There are 3 ways to turn a row about zero (a turn may also mirror it). The second row of each pair is the first, turned, with some noise. The first 30 pairs use one turn. New pairs use 3 turns, one after the other, and a turn may come again.
Known pairs, each followed by its turns in order:
[ 2.68 -0.25  2.44  2.84 -0.41 -0.12  2.87  0.85 -1.57]
[ 0.43 -2.49 -2.45  2.74  1.31  0.82 -0.56  0.30  3.07] | (1)

[ 0.99  0.93  2.61 -2.58  2.34 -1.98  1.25 -0.41 -2.35]
[ 2.79 -2.18  0.28 -1.17 -2.21 -0.67 -1.89 -2.44 -2.50] | (2)

[ 0.36 -1.26 -1.68 -1.73 -0.38  2.86 -0.13  1.13 -0.21]
[-1.21  1.46 -0.89 -1.38  1.79  0.16 -1.04  1.82  1.49] | (0)

[ 0.19  1.78  1.22  0.83  0.89  1.88 -2.26  0.08  0.88]
[ 1.03  1.91 -2.36  1.77 -1.42  0.02  1.47 -0.13  0.37] | (2)

[-2.16  2.80 -2.22 -1.41 -1.93 -2.09 -2.84 -2.56  1.94]
[-3.99  0.28  1.70 -2.27 -2.16 -0.15  1.42 -0.08 -3.87] | (1)

[-1.68  0.07 -2.12  0.04  1.16  2.25  1.58  2.43 -2.54]
[ 0.52  2.67  0.18 -1.98  0.81 -1.06 -0.58 -0.67  3.74] | (1)

[-1.60 -1.02 -2.02 -0.90  0.72  0.34  1.37 -1.80 -2.17]
[-2.57 -1.36  0.15  0.25  1.89 -1.54 -0.44  1.06 -1.82] | (0)

[-0.80  2.35 -2.04 -0.20 -1.00 -2.45  2.76 -2.76 -0.80]
[-1.55 -0.61 -1.65  2.81 -0.29 -2.35 -1.06 -1.32 -3.39] | (0)

[-0.45 -2.82  1.32 -2.90 -2.04  2.69  2.19 -0.79 -0.19]
[ 1.26  1.23 -1.51 -0.67  4.67  0.15 -1.45  1.48 -1.74] | (1)

[ 2.26 -2.92 -2.50  0.96  2.07 -0.99  0.21 -2.60  1.54]
[ 1.84 -2.06  3.51  1.36  1.55 -0.45  1.95 -2.50 -0.93] | (1)

[-1.02  1.00 -1.63 -0.31 -0.32  0.29  1.47 -0.43  2.77]
[-1.25  1.35 -2.34 -0.25 -2.14 -1.33 -0.13  0.64 -0.48] | (0)

[ 0.84 -2.11  2.45 -0.15  1.47  2.37 -0.24 -2.61 -1.94]
[-0.38 -0.57 -0.92 -0.78 -4.56 -2.21 -0.54  1.34 -0.32] | (2)

[ 2.49  1.63  0.12 -0.33 -1.69  1.94  2.01  0.29  0.99]
[ 0.51  3.15 -1.86  2.27  0.59 -0.27 -0.22  0.41  1.27] | (0)

[-0.39 -1.26  0.23  1.50 -2.58  0.71  0.63  0.38 -0.03]
[-2.09 -0.63  0.13  0.70  0.88 -1.43  0.38  0.42  1.70] | (2)

[ 2.37 -0.41 -1.16  1.55  2.32  2.60 -1.64 -2.61  2.97]
[ 2.02  2.21 -1.15 -1.55  0.19  0.35  3.15  3.47 -2.27] | (0)

[-1.96  0.25 -2.44  0.86 -2.10 -0.56 -1.30 -2.10  2.68]
[-1.62  3.81 -0.38 -1.76  2.59  0.10  0.45  0.72  1.04] | (2)

[-2.59 -0.84  1.15 -1.65  2.73  2.03 -0.34 -1.53 -0.72]
[ 2.52  0.35  1.50 -2.82  0.13 -0.53 -0.40  2.89 -0.07] | (1)

[-2.29  1.84  1.59  0.46 -1.92 -1.86  1.72  1.52 -0.40]
[-1.36  0.23 -2.91 -1.64 -1.08  2.92  0.16  0.52  0.82] | (1)

[ 1.61 -1.02 -2.57  1.73  2.97 -1.92 -0.71  1.89  2.91]
[ 2.22  0.12  1.26  1.60 -2.35 -0.65  2.74 -3.97  0.18] | (1)

[-1.64 -2.05  0.45 -2.37 -0.80 -0.15  1.04 -2.00 -0.55]
[-1.01  0.58  1.82 -1.11 -0.24 -2.81 -2.03  0.46 -0.84] | (2)

[-1.72 -2.17  1.98 -1.28  2.78  1.85  0.57 -1.47  2.48]
[ 4.28 -0.76  0.14 -1.93  0.78 -0.81  0.97  1.74 -1.87] | (1)

[ 0.16  2.85  1.42 -2.83  2.59  2.26  0.71  1.93  1.83]
[ 1.54  2.96 -1.76  0.33 -1.31 -2.03  2.36  3.42  0.19] | (1)

[-2.87 -0.18  0.95  1.12  2.91 -2.63  0.90 -1.65  0.33]
[-1.28 -2.81  1.38  0.37 -2.73 -0.60  2.14 -0.35 -1.95] | (0)

[ 1.24  2.76 -1.46  1.53 -2.56 -2.75  0.48  1.62 -0.85]
[ 0.11 -1.27  0.20 -0.61  2.61  2.19  0.46 -3.09  2.76] | (2)

[-2.78  2.77  1.68 -0.28  2.59  1.90 -1.82 -2.78 -2.16]
[ 1.08 -1.18  4.15  0.95 -0.82 -1.99 -1.32  3.62 -2.08] | (0)

[-0.80 -2.49 -2.40  2.58  1.81  1.07  1.32 -0.07  2.92]
[-2.90  0.42 -0.88  0.13  1.07  2.10  0.23  3.99 -1.38] | (2)

[-2.71  2.62  2.37 -1.80 -0.85 -0.89 -2.58  1.19 -1.16]
[ 3.80  1.26 -0.75  1.65  1.39 -2.70 -0.79 -2.28  0.66] | (2)

[-1.91 -0.66 -2.81 -0.42 -1.71  0.23  1.66 -1.99 -2.96]
[-1.31  0.66  2.17 -1.33  0.06 -0.09 -4.07  0.75  2.05] | (2)

[ 0.14 -0.95 -0.11  2.76 -1.83 -2.12  0.68  2.64  2.13]
[ 0.60 -1.19 -3.37 -0.36 -1.75  1.67  1.00 -2.49  2.04] | (0)

[ 2.18 -0.78 -0.64  0.65 -2.65  0.63  0.17 -1.86  1.59]
[ 1.90  1.57 -2.55 -0.39  1.52 -1.55  1.04 -0.71 -0.16] | (0)

New pairs. What belongs after each?
[ 2.90 -2.13  2.84 -1.72  1.87  2.44 -1.98 -0.59 -0.51]
[-2.10 -2.49 -4.91 -0.39 -1.48 -0.71 -0.07  0.89  0.91] | (0) (0) (1)

[-1.19  2.78  2.43 -2.46  2.09  1.54  2.82  2.36  0.86]
[-1.98  0.14  1.55 -2.66  1.20 -0.05  4.56 -0.86  1.77] | (0) (0) (2)

[-2.07  1.63 -1.86 -2.66 -2.55  1.86 -0.36  1.42 -2.03]
[ 2.91 -0.80  0.47  1.05  2.09 -1.98 -2.50 -2.74  0.95] | (0) (1) (0)

[-0.17 -0.29 -2.44 -2.80 -0.05  1.72  1.02  0.32  2.02]
[-1.05 -0.48  2.49  0.63  1.11 -2.38 -2.15  1.15 -1.38] | (1) (2) (1)

[ 2.86 -2.79  2.50  0.30 -1.05  2.07  0.86  2.48 -2.55]
[-2.63  0.34  3.08  3.66 -0.80  3.34 -0.30 -0.41 -0.72] | (1) (2) (2)

[ 1.53 -1.44 -1.11 -0.95  2.31  0.68 -2.69  0.18 -2.70]
[-1.60 -1.62  2.08 -0.74 -1.51 -1.70  0.79 -2.30  2.66] | (2) (1) (1)

[-0.80  0.67  0.30  0.48  2.97  0.46  0.24 -0.49 -2.95]
[-0.22  0.80  1.19  2.55 -0.35 -2.23 -0.12 -1.37 -2.15] | (0) (1) (1)

[ 1.32  0.81 -0.99 -1.64  0.78  0.05 -1.24  1.35  1.52]
[ 2.38  0.14 -1.05  0.35  0.28  0.12  1.69 -0.93  1.10] | (0) (0) (2)

[ 1.01 -2.20  0.78  2.43  0.53 -0.16 -2.54  0.78 -1.11]
[-0.24  1.80 -1.12 -0.15  1.27  2.12  3.02 -0.67 -0.82] | (1) (2) (1)

[ 1.20  0.62 -1.73 -2.11  2.38  0.03 -1.78  2.57  0.26]
[ 1.29 -1.34  0.13  0.58 -2.47 -0.58  1.49 -3.54  0.47] | (2) (1) (1)

[-1.39  0.69 -1.42 -1.91 -2.22 -0.38  0.72  2.17  1.87]
[-0.69 -1.72  2.20  1.21  0.29 -2.27 -2.36 -1.14  0.12] | (0) (1) (0)

[-1.71  0.31  0.58 -0.31  0.25  2.14  0.54  0.55  1.96]
[ 0.33 -1.35  0.98 -0.09  0.23 -1.13 -1.36  2.02 -1.43] | (1) (0) (0)

[ 0.63  2.03 -1.63 -2.64 -0.52  1.00  2.01 -1.20  2.61]
[ 2.14 -0.99  1.78 -2.75  2.77  0.49  0.36  2.12 -0.70] | (1) (2) (0)

[-1.73  0.46  2.76  1.73  0.68  1.70  2.79 -0.19  1.05]
[ 1.76  1.22 -0.16  1.98  0.82  1.71  2.90  0.47 -2.55] | (2) (2) (2)

[-1.24  0.48 -0.07  0.72 -1.87 -2.84 -2.60  2.28  2.20]
[ 2.15  1.35  1.44 -3.18 -2.29  1.02 -0.72  1.69 -1.16] | (1) (1) (1)

[ 2.49 -2.62 -1.74  1.39  2.89  0.71 -0.13 -0.80 -2.88]
[ 0.37  4.76 -0.89 -0.25 -1.66  2.32  1.59 -1.40 -0.63] | (0) (1) (0)

[-1.70  0.76  0.13  0.43  0.69  2.58  2.35  2.37 -2.29]
[-2.91 -0.76 -1.03 -0.34  1.60  2.37  1.02  0.78  2.96] | (1) (1) (1)

[ 0.64 -2.89  1.70 -2.83  2.52  0.81  0.78  1.40  0.31]
[ 0.62 -1.21  0.81 -0.67 -1.80 -4.26 -0.85 -1.12 -1.42] | (2) (1) (1)

[ 1.24  0.67 -1.99 -1.78 -2.33 -1.28  0.18  0.24 -0.16]
[ 1.39  2.33 -0.43 -0.27  0.68  1.55  1.50  0.74  1.99] | (1) (2) (2)

[ 2.74  2.74 -0.90  0.84  1.69 -2.13 -0.17  1.10  0.06]
[ 1.69  0.78 -1.15 -1.35  3.30 -0.49  1.08  1.18 -2.39] | (0) (1) (2)

[ 0.57 -2.66  0.08 -1.38  2.53  1.75  2.78  2.31  2.62]
[-0.50 -2.74  2.12 -1.93 -3.33 -1.06 -0.70  1.26  2.76] | (0) (2) (1)

[ 2.83 -1.36  0.37 -2.66  1.69  0.12  1.08 -1.79  2.02]
[ 1.56 -1.66 -1.75  0.82  0.08 -2.22  1.91 -2.77 -1.47] | (1) (1) (1)

[ 2.72  2.60  1.28  0.87  0.27 -1.35 -0.35  1.37  1.37]
[ 0.42 -0.49 -1.08 -1.16  3.43 -0.03 -0.94  2.14 -1.13] | (0) (1) (2)

[-1.52 -0.26 -2.60 -0.58 -1.29  0.50 -2.94  2.60  2.58]
[-1.67 -0.50  1.40  0.82 -0.75 -0.53  1.55  2.71 -4.14] | (1) (2) (1)

[ 1.66  2.85  1.58  2.35  0.39  1.58  2.87  0.18 -2.29]
[-2.36 -0.87 -3.48 -2.16 -0.69  0.41  0.75  3.18  1.02] | (0) (2) (0)

[ 0.64  2.21 -2.52 -1.08 -2.73 -2.64 -2.68 -2.90 -2.56]
[ 1.48 -2.19 -1.82 -1.21 -1.10  4.03 -0.03 -2.04 -4.02] | (1) (2) (0)

[-0.43 -1.84 -0.41 -0.74  0.92 -0.50  0.49  1.40  1.27]
[-0.03  2.41  0.83 -0.19  0.16  0.43  0.54  1.29  1.03] | (0) (1) (1)

[-2.35  0.64  1.17  0.53 -0.77 -1.00 -1.61  1.75 -2.51]
[ 1.12  2.33  0.97 -1.76  0.03  1.49 -1.72 -1.62 -1.69] | (1) (0) (0)

[ 2.66  0.19  0.47  2.88 -0.93 -2.20  1.66 -2.17  0.86]
[-0.87  0.71 -0.96  0.31 -4.00  1.20 -1.66  2.35  0.67] | (2) (2) (1)

[ 1.31 -1.26 -2.56  2.57  0.06  0.47 -1.01 -1.64 -1.58]
[-0.69 -0.05 -2.39 -0.63 -1.03  1.02  2.52 -2.19 -2.02] | (0) (1) (2)

[ 2.79 -0.14 -1.77  1.29  2.93  0.23 -0.06  1.03 -0.45]
[-0.64  1.54  2.07 -1.02  0.53  0.06 -3.53  1.55 -0.55] | (1) (2) (2)

[-0.60  1.28  1.48  1.28  0.89 -1.07  0.26  0.51 -1.27]
[-0.79  1.52  0.27  0.40 -0.08 -0.59  1.88 -0.78 -1.48] | (1) (0) (1)

